There are 9 hidden switches. A switch that is on adds its own fixed numbers to the row, and there is some noise. The rows also spread widely along 15 directions, which tell nothing about the answers.
(in the rows, 128 means zero)
Some rows, each with its switches (1 for on, 0 for off) after it:
[139 162 129 171 109  91 105 122 192 124 174 120 149  39 157 150 116 121
  88 138 120 130 146 144  87 139 142 127 113 151 106] : 1 0 1 0 1 0 1 1 0
[139 138 100  95  79 107 152  75 114 151 151 133  72 133 147 128 150 121
 162 105 181 140 134 149  91 147 101 130 110 136 108] : 1 1 1 1 1 1 0 1 0
[145 125 105 109  59 133 127 103 102 109 119 144  75  98  87 109 147  94
 116  95 143 127 134 180 120 142  49 157 141 118 142] : 0 0 1 1 1 0 0 1 1
[146 137  91  98  73  81 118 118  83 168 146 117  76 128 157 120 166 102
 143 140 140 150 105 125 125 132  44 124 120 149 128] : 1 0 0 0 0 0 0 1 1
[210 112 123 141 141 105 178 143 111 132 133 114 132 162 118 144 173 200
 129 146 129  87  96 164 113 151 137  88 170 153 126] : 1 1 0 1 1 0 1 1 0
[105  97 123 142 118 190 101  57 107  83 147 125 127  91  69  79  96 128
 106 177 129 144 123 102 138 139  85  83 128 137 162] : 1 1 0 1 1 1 1 0 1
[198 123 134 115  76 178 169 109 175 113 103 151 109 159 106 109 150 163
 124 145 148  85 165 108  95 111 132  85 117 137 139] : 1 0 1 0 0 1 0 0 1
[152 114 121 134 108 179 155 106 111  90 112 171  87 124  63 127 102 108
 144 129 120  97 134 161 113 120  94 128 128 148 165] : 0 0 1 0 1 1 0 1 1
[193 120 140 133 130 123 188 181 140 133  90 137 116 149 106 145 158 136
 109 135 106 107 152 163 104 114 109  92 149 145 131] : 1 0 0 0 1 0 0 0 0
[148 163 122 157  92 156 112 132 169 109 107 139 155  60 132 145 112 109
 130 131 111 113 153 201  80 111 171 113 158 136  92] : 1 0 1 1 1 1 1 0 0
[141 164  94 139  95 104 103 122 142 139 174 144 179  90 127 127 139 146
 144 163  98  81  77 153 151 140 139 158 108 175 181] : 1 0 1 0 1 0 0 1 1
[125 199  99 118  94 114  62 138 130 134 111 147 182  57 150  92 146 117
 166 139 140 116  94 153 139 101 130  93 148 115 118] : 1 0 0 1 1 0 1 1 1
[154 139 105 132  83  75 110 112 113 140 118 167 121 110 117 158 135 109
 131 139 154 113 138 133 133 128  84  92 131 123 142] : 0 0 1 1 0 0 0 1 0
[123 188  68 101  96 151 115  98 126 149 119 132 131 131 121 173  97  92
 174 130 144 126 142 153 109  90 127 113 132 156 107] : 0 0 1 1 1 1 0 1 0
[149 135 143 147 134 168 131 129 137  96 129 155  65  93 156  87 134 107
 202 153 136 108  66 125  83 106 142 114 114 148 120] : 1 0 1 1 1 1 1 1 0
[131 203  79 113 100 128 129  79  71 159 147 178 150 130  85 114 109 150
 192 128 164 136 119  79 151  87  85  71  82 151 185] : 1 1 0 1 1 1 0 0 0
[199 124 132 144  93 141 147 131 149 145 107 133 106 156 148 159 161 152
 159 155 155  72  63 151  83 140 162 104 156 147  94] : 1 1 1 1 1 1 1 1 0
[161 173 117 129  50 161 126  72 137 161 142 141 138 116 119 129 130 162
 126 128 168 128 137 117  89 126 121  93 106 133 121] : 1 1 0 0 1 0 1 1 1
[128 152  93 135 163 138  95 131  70  97  97 156 102 122  82 136 112 104
 183 121 160  87  37 131 150 107  95 107 178 129 114] : 0 0 1 1 1 1 0 1 0
[118 152 119 176 109 154 125  53 130 128 163 145 129 102  79 162  87 134
 114 142 149 107 104 116 115 157 123 131 112 146 129] : 1 0 0 1 1 0 1 0 1
[145 135  89 161  96 153 103  70  43 158 158 110 110 145  81 182 113 136
 127 141 129 110  37 154 128 155  94 144 164 168 115] : 1 0 1 0 0 0 0 1 1
[ 94  91 109 115 103  85 139  57 109 156 172 143 122 125 161 136 126 123
 163 189 131 125 127 149 132 179 134 124  91 161 162] : 1 1 0 0 1 1 1 0 1
[192  91 146 155  69 127 156 101 167 126 131 131 102 127 112 157 150 152
  76 137 147  90 139 156  80 173 118 130 134 139 123] : 1 0 1 0 1 1 0 1 1
[184 117 131 151  54 160 119  71 110 116 148 127 135 104  75 108 147 179
  72 125 146 123 139 144 105 164  95 110 136 123 148] : 1 1 0 1 0 1 0 1 0
[148 120 130 135 140 128 182 103 134 149 167  91 129 157 109 170 138 168
 116 133 146 133 122 155  98 164 132 124 129 158 116] : 0 0 1 1 1 1 0 1 0
[125 145  69 142 119 119 120  47  45  87 184 199 101  95  76 115 101 143
 206 109 139  72  70 163 161 150 110 174 109 162 199] : 0 1 1 1 1 1 0 1 0
[178 132  93 155 103 122 128  82 139  78 130 168  75 119  81 136 112 132
 126 119 169  62 111  87 121 128  95 124 133 145 139] : 1 1 1 1 1 1 0 0 0
[146  98 132 121  44 170 151 108 129 176  99 127 131 168 116 156 165 125
 130 169 122 110  92 194 111 174 139 139 135 143 138] : 1 1 0 1 1 1 1 0 0
[127 159 132 120 118 189 160  84 158 131 140 134 105 135 123 119 119 132
 155 137 152 139 145 102  87 112 146  94  97 136 105] : 1 0 1 1 0 0 1 0 0
[141 134 144 144 126 159 113 120 168  82  84 177  60  96 142 124 104  77
 163 133 166  87 119  96  82  95 134 101 127 120  89] : 0 0 1 0 1 1 0 0 0

New rows, each followed by its switches (1 for on, 0 for off):
[137 120  98  95 127 134 161  80  57 168 164  91  92 167 164 129 139 155
 207 166 147 156  93 152 101 131 117  89 131 172 116] : 0 1 0 1 1 1 1 1 1
[130 166  77 104  85  56  76 101 129 191 155 107 168 138 172 159 163 151
 145 153 186 110  62 102 145 148 127 104 135 147 103] : 1 1 1 0 1 1 0 1 0
[162 109 101 116 121 109 155 118 163  84  86 180 104 124 105 149 118 109
 145 133 147  74 182 171 111 129 138  87 156 125 122] : 1 1 1 1 1 1 1 1 0
[197 155 123 128  90 123 167  92 128 144 145 146  87 126 168 124 155 167
 189 118 173 104 128 151  63 120 147 105 118 143 100] : 1 0 1 1 1 1 0 1 1
[156 152  83 112  90 129 117  82  36 146 123 188 124 138 113 119 139 158
 210 130 154  96  86 154 148 119 127  83 143 133 147] : 1 1 1 0 0 0 1 1 0
[149 107 120 127  90  94 142  97 143 124 124 139 134 115  93 152 143 128
  81 129 150 115 170 172 119 167  98 109 150 115 125] : 1 0 1 1 1 0 0 1 1
[162 156  92 141  63 117 103 117  98 145 156 133  79 104 126 129 143 106
 149 133 129 115  54 122 116 126  61 160 118 170 144] : 1 0 1 0 0 1 0 1 1
[124 101 148 153 137 124  73 128 152  88 143  96 123  49 159  98 141 103
  99 168 121 140 105 146 100 148 126 104 160 125  91] : 1 0 1 1 0 1 0 1 0
[114 142 108 117  54 121 118  76 107 166 138 142  75 124 103 161 130  90
 120  96 182 133  90 141 111 167  60 166 115 127 116] : 0 1 1 0 1 0 0 1 1
[202 127 116 159 103  96 124 139 130 147 138 138 171 123 152 155 148 171
 148 197 102  77  99 145 119 117 165  81 138 177 154] : 1 0 1 0 1 1 0 1 0
[164  99  92 135  75  99  85 101  97 111 109 128  97 108 145 128 153 112
 131 172 130  81  93 155 136 141 101 116 182 136 111] : 1 0 0 1 1 0 1 0 1
[131 129 144 152 139 113  97 121  97 126 156 121 137  67 161 107 156 143
 141 137 130 128  66 175 110 154 149 121 149 127 101] : 1 0 1 0 1 0 0 1 0
[109 146 112 135  93 186  77  39 111 107 139 172 125 104 115  97 102 130
 184 168 169 108  94  86 128 120 143  82 109 125 136] : 1 0 1 1 0 1 1 1 0
[151 114 121 142 154 115 169  85 124  92 141 155  53 136 110 153 111 127
 144 112 158  81 128 125 103 144 117 132 131 142 107] : 0 0 1 0 0 0 0 0 1
[ 76  92 110 117 111 190  84  73  50 105 100 151 156 118  56 122 107 103
 146 162 114 121  94 203 171 164 115 116 170 113 158] : 0 0 0 1 0 1 1 1 0
[117 133 121 112  70  96 123 125 182 121  82 189 131 102 104 127 149  89
 127 120 163  86 134 162 135 163 105 135 127  99 144] : 1 1 0 1 1 1 1 0 1
[146 107 117 104  67 135 124  84 154 106 152 132  93 127 132  74 179 135
 123 147 143  91 105 115 138 159 105 161 101 137 156] : 1 0 1 1 1 0 0 0 0
[110 123 147 134 107 185 177  80 149 154 142 157 119 134 103 159 102 117
 156 146 132 125 125 177  75 161 161 139  90 153 139] : 1 1 1 0 1 1 0 1 1
[133 141 104 110  85 115 168  80 137 164 188 120  70 147 119 140 133 118
 127 133 151 147 129  89 107 142  61 151  65 173 151] : 1 0 1 0 1 0 0 1 1
[173 110 121 143 149 111 180  81 123 124 148 143 133 146 122 163 114 185
 137 161 138  91 173 151 101 147 163  69 137 152 122] : 1 0 0 0 1 0 1 1 1
[116 109 132  83 101  96 152  94 165 105 128 148 125 118 131  87 177 140
 116 113 162 118 187 154 138 176 120 126 111  90 136] : 0 0 0 1 0 0 1 0 0
[127 111 122 151 150  88 158  80  83 140 122 191  82 139 116 188 106 104
 188 151 171  87  98 154 115 154 130  98 134 132 119] : 1 0 1 1 1 0 0 1 1
[205 114 146 171  95 135 116 155 124 121 144 115  89  90 163 118 142 126
 133 184  88 124  93 127  80  99 102 101 127 178 142] : 0 0 1 0 0 1 0 1 0
[152 145  91 149  64 158  65  78 153  77 129 149 120  82  77 119 107 119
 100 129 157  84 107 105 127 134 101 121 148 129 127] : 1 1 1 1 0 1 1 1 0
[125 137  90 132 138 122 141  94 110 120 162 139  78 127 150 134 122 109
 198 161 122  97  75 132 126 128 137 148 115 175 129] : 1 0 1 1 1 0 1 0 0
[160 112 111 178  99  92 101  97 104 134 161 149 112 110 151 140 141 137
 169 202 123  73  29 109 141 146 128 123 122 176 161] : 1 0 1 1 1 1 1 0 0
[124 114  82 157 112 104  81  56  97  92 175 125 100  84  92 146  81 115
 102 145 149 121 108  90 139 145  65 114 135 159 142] : 0 1 1 0 1 1 1 1 0
[157 122 153 140 103 117  94 107  96 116  88 143 103 113 109 119 172 155
 109  80 225 106  65 129 112 165  97  94 179  66  68] : 0 0 1 0 1 1 0 1 0
[191 143  84 149 111 102  87 109  62 108 160  86 104  79 132 110 141 167
 112 112 143 125  87 146 108 124  73 104 189 155  93] : 1 1 0 0 1 1 0 1 1
[107 160 120 120 130 132  90 107 203 131 158  84 147 112 154 120 139 137
  93 150 162 115  89  72 118 147 145 127 117 140  80] : 1 1 0 0 1 0 0 0 0
[143 155 136 165 107  90 159 133 125 142 119 177  68  80 134 164 128  84
 165  91 157 125 101 177  74 140 111 138 122 131 101] : 1 1 1 1 1 1 1 0 0
[121 141  97 123 141 134 140  98  97 113  97 204 139 136  84 143 100 121
 189 144 137  66 120 154 153 124 142 102 134 136 162] : 1 0 0 0 1 1 0 0 1
[146 128  98 101  51 101 158 130 114 180 122 134 155 157  76 148 173 139
  99 128 122 120 111 177 161 166  72 142 130 146 179] : 1 1 1 0 1 0 1 0 1
[142 158  99  90  92 134 131 147 146 150 107 125 206 148 115 126 167 163
 131 146 111  94 130 176 162 125 155 118 140 139 152] : 0 0 0 0 1 0 1 0 0
[111 133  89  83  79 129 124 127 153 148 132 129 192 126 107 129 155 125
 130 147  99 104 125 219 151 162 141 163 129 154 170] : 1 1 1 0 1 1 0 1 1
[135 124  82 110  74 101 106 115  83 148 128 116  73 115 161 130 151  81
 157 151 121 126  77 159 128 127  76 144 149 158 113] : 1 0 1 0 1 0 1 0 1
[107 172 179 127 127 148 152 154 208 156 109 151 130 120 137 143 159 107
 148 107 171 106  68 152  89 162 165 163  98 101  97] : 0 0 0 1 1 0 0 1 0
[107 112  74  94 122  53 101 125 133 143 116 127 166 142 125 166 153 104
 128 163 137  87 108 172 178 174 119 132 160 135 135] : 1 0 0 1 1 1 0 1 0
[131 175  85 128  80  79 135  97 147 160 135 206 115 132 117 175 120  96
 187 146 163  76 103 106 143 130 112 132  78 150 167] : 1 0 1 1 1 0 1 1 0
[148 125 129 183 100 105 102 118  97 112 109 163 115  71  91 153 126 105
 110 124 141 115 100 161 121 147  92 102 168 116 118] : 1 0 1 1 0 1 1 0 0
[120 142 130 110 129 154 161  92 197 109 141 169 112 131 127 123 109 119
 175 156 154 100 157 107  97 122 155 112  73 142 148] : 0 0 1 1 0 1 0 1 1
[163 167  62  86  64 121 142 108 114 130 121 136  80 140  91 126 147 117
 134  79 168 123 139 137 125 115  53 129 140 135 120] : 1 1 1 1 1 0 1 1 0
[172 171 118 153  60 103 106 132 178 128 134 155 168  54 139 128 136 135
 108 140 114 105 161 156 104 115 139 104 123 140 138] : 1 1 1 0 0 0 1 0 1
[172 147 119 136 109  78 142 112 147 147 157 132 129 129 154 148 151 171
 140 148 162  99 112 109 112 134 128  97 117 148 125] : 0 0 1 0 1 0 1 1 1
[142 119 123 125 127 157 159  92 192  79 125 160 137 125 116 122 108 141
 150 168 123  76 189 135 111 123 176 103 106 146 154] : 0 0 0 1 1 1 1 0 0
[215 142 147 164 109 115 129 172 138 153 121 104 137 120 137 145 162 163
  96 160 127 123  92 106  94 102 108  59 152 152 110] : 1 0 1 0 1 0 0 1 0
[131 118 110  91  81 162 125  90  86 125  90 165 111 162  79  88 173 145
 168 118 181  92  61 142 157 158 100 114 153 101 141] : 1 1 1 1 0 1 1 0 1
[131 187  77 129  84 115  85 148 183 145 114 168 130 118 127 173 118  73
 165 143 131  59  55 125 133 120 135 166 118 166 132] : 1 1 1 0 0 1 0 1 0
[105 152 121 149 135 100 162 117 196 141 140 131 134 105 103 206  93  96
  84 103 138 118 163 170  91 171 140 161 115 149 101] : 1 1 0 0 1 1 0 0 0
[ 62 110 128 121  91 145 137  57 176 149 149 135  93 124 129 166 101  73
 127 155 156 132 124 131 102 181 129 163  85 142 114] : 1 0 1 0 1 1 1 0 1
[ 94 105 112  87 184 137 160  79 153 112 138 131 143 182 115 131 117 160
 160 165 160  80 122 121 144 163 175 108 121 143 132] : 0 1 0 0 1 1 0 0 1
[137 146 103 118 151 144 178  62 109 151 198  81 155 150 137 144 123 205
 151 137 133 135 144 159  97 142 177 109 124 178 106] : 1 0 1 0 1 1 0 0 1
[152 171 118 137 104 110 151 118 173 156 178 126 115 113 182 150 146 133
 159 138 117 104 107 141  86 135 171 164  88 175 112] : 1 0 1 0 0 0 0 0 0
[141 140  90 106 121  95 126 132  72 170 128 115 127 143 155 142 150 122
 167 163 122 138 100 139 138 104 106  83 145 159 124] : 1 0 1 0 1 0 0 0 0
[178 127  91 115  58 129 139  64 157 133 131 146 126 156 111 144 135 161
 126 157 161  80 163 112 115 136 128  92 121 149 141] : 1 1 1 1 0 1 0 0 1
[133 128  96 132  96 116 117  88 135 116 124 124 142 111  71 155 110 127
  55 124 146 128 174 123 135 147  81  95 149 127 122] : 1 1 0 0 1 0 1 0 0
[139  99  91  92 125  78 146  90 101 140 155 116 118 177 166 133 172 167
 174 169 138  80  90 149 154 164 148 126 142 158 131] : 0 0 1 0 0 0 1 0 1
[154 107  69 108 110  81 100 113  57 119 116 125  44 141 135 136 157  93
 169 124 162  99  51 152 135 145  64 131 188 139  94] : 1 1 1 1 0 1 0 1 0
[139 159 139 127 101 158 103 140 118 142 101 126 170 131  72  97 181 172
  94 106 164 115  46 116 158 155 101 106 156  98 125] : 1 1 0 0 0 0 1 0 0
[ 99 146 112 143 135 151 147  55  58 126 168 154 152  95  82 128 103 149
 158 124 126 151 136 182 134 146 135 109 119 137 149] : 1 0 1 1 1 0 1 0 0
[146 102  98  99 136 115 131 108 152  88 109 143 104 141 159 113 156 132
 169 158 141  52 113 160 129 150 177 122 163 133 100] : 1 1 0 1 1 0 1 0 0
[123 120 133 165 120 101 147  69 139 184 181 112 145 140 147 199 119 157
 114 182 140 117  97 128 102 186 163 113 109 163 109] : 1 1 0 0 0 0 1 0 1
[137 146  83 107  54  80  73 116 121 130 130 142 158  69 169 108 153 114
 147 159 112 107 136 172 148 116 116 118 139 140 148] : 0 0 1 0 1 0 1 0 1
[134  86 155 137  91 155  72 128 154 121  94 124 121  95 157 105 157  95
 127 193 143 111  64 143 102 148 137  92 158 117 103] : 1 1 1 1 1 1 0 1 0
[115 130 132 130 148  78 139 102 107 116 166 136 152  81 105  98 153 169
 109  85 164 144 128 159 136 175 109 115 130 111 133] : 1 1 1 0 1 1 0 0 0
[157 105 127 116 122 127 104 160 148  99  80 149 120 112 133 105 156  94
 137 179 120  94 112 142 130 110 118  80 159 122 129] : 1 0 1 1 1 0 0 1 0
[144 180 118 142 116 189 147  89 160 104 199 101 101 107 101 103 122 161
 131 108 140 127  90 100  95 130 117 169  85 167 131] : 0 0 1 1 1 0 1 1 0
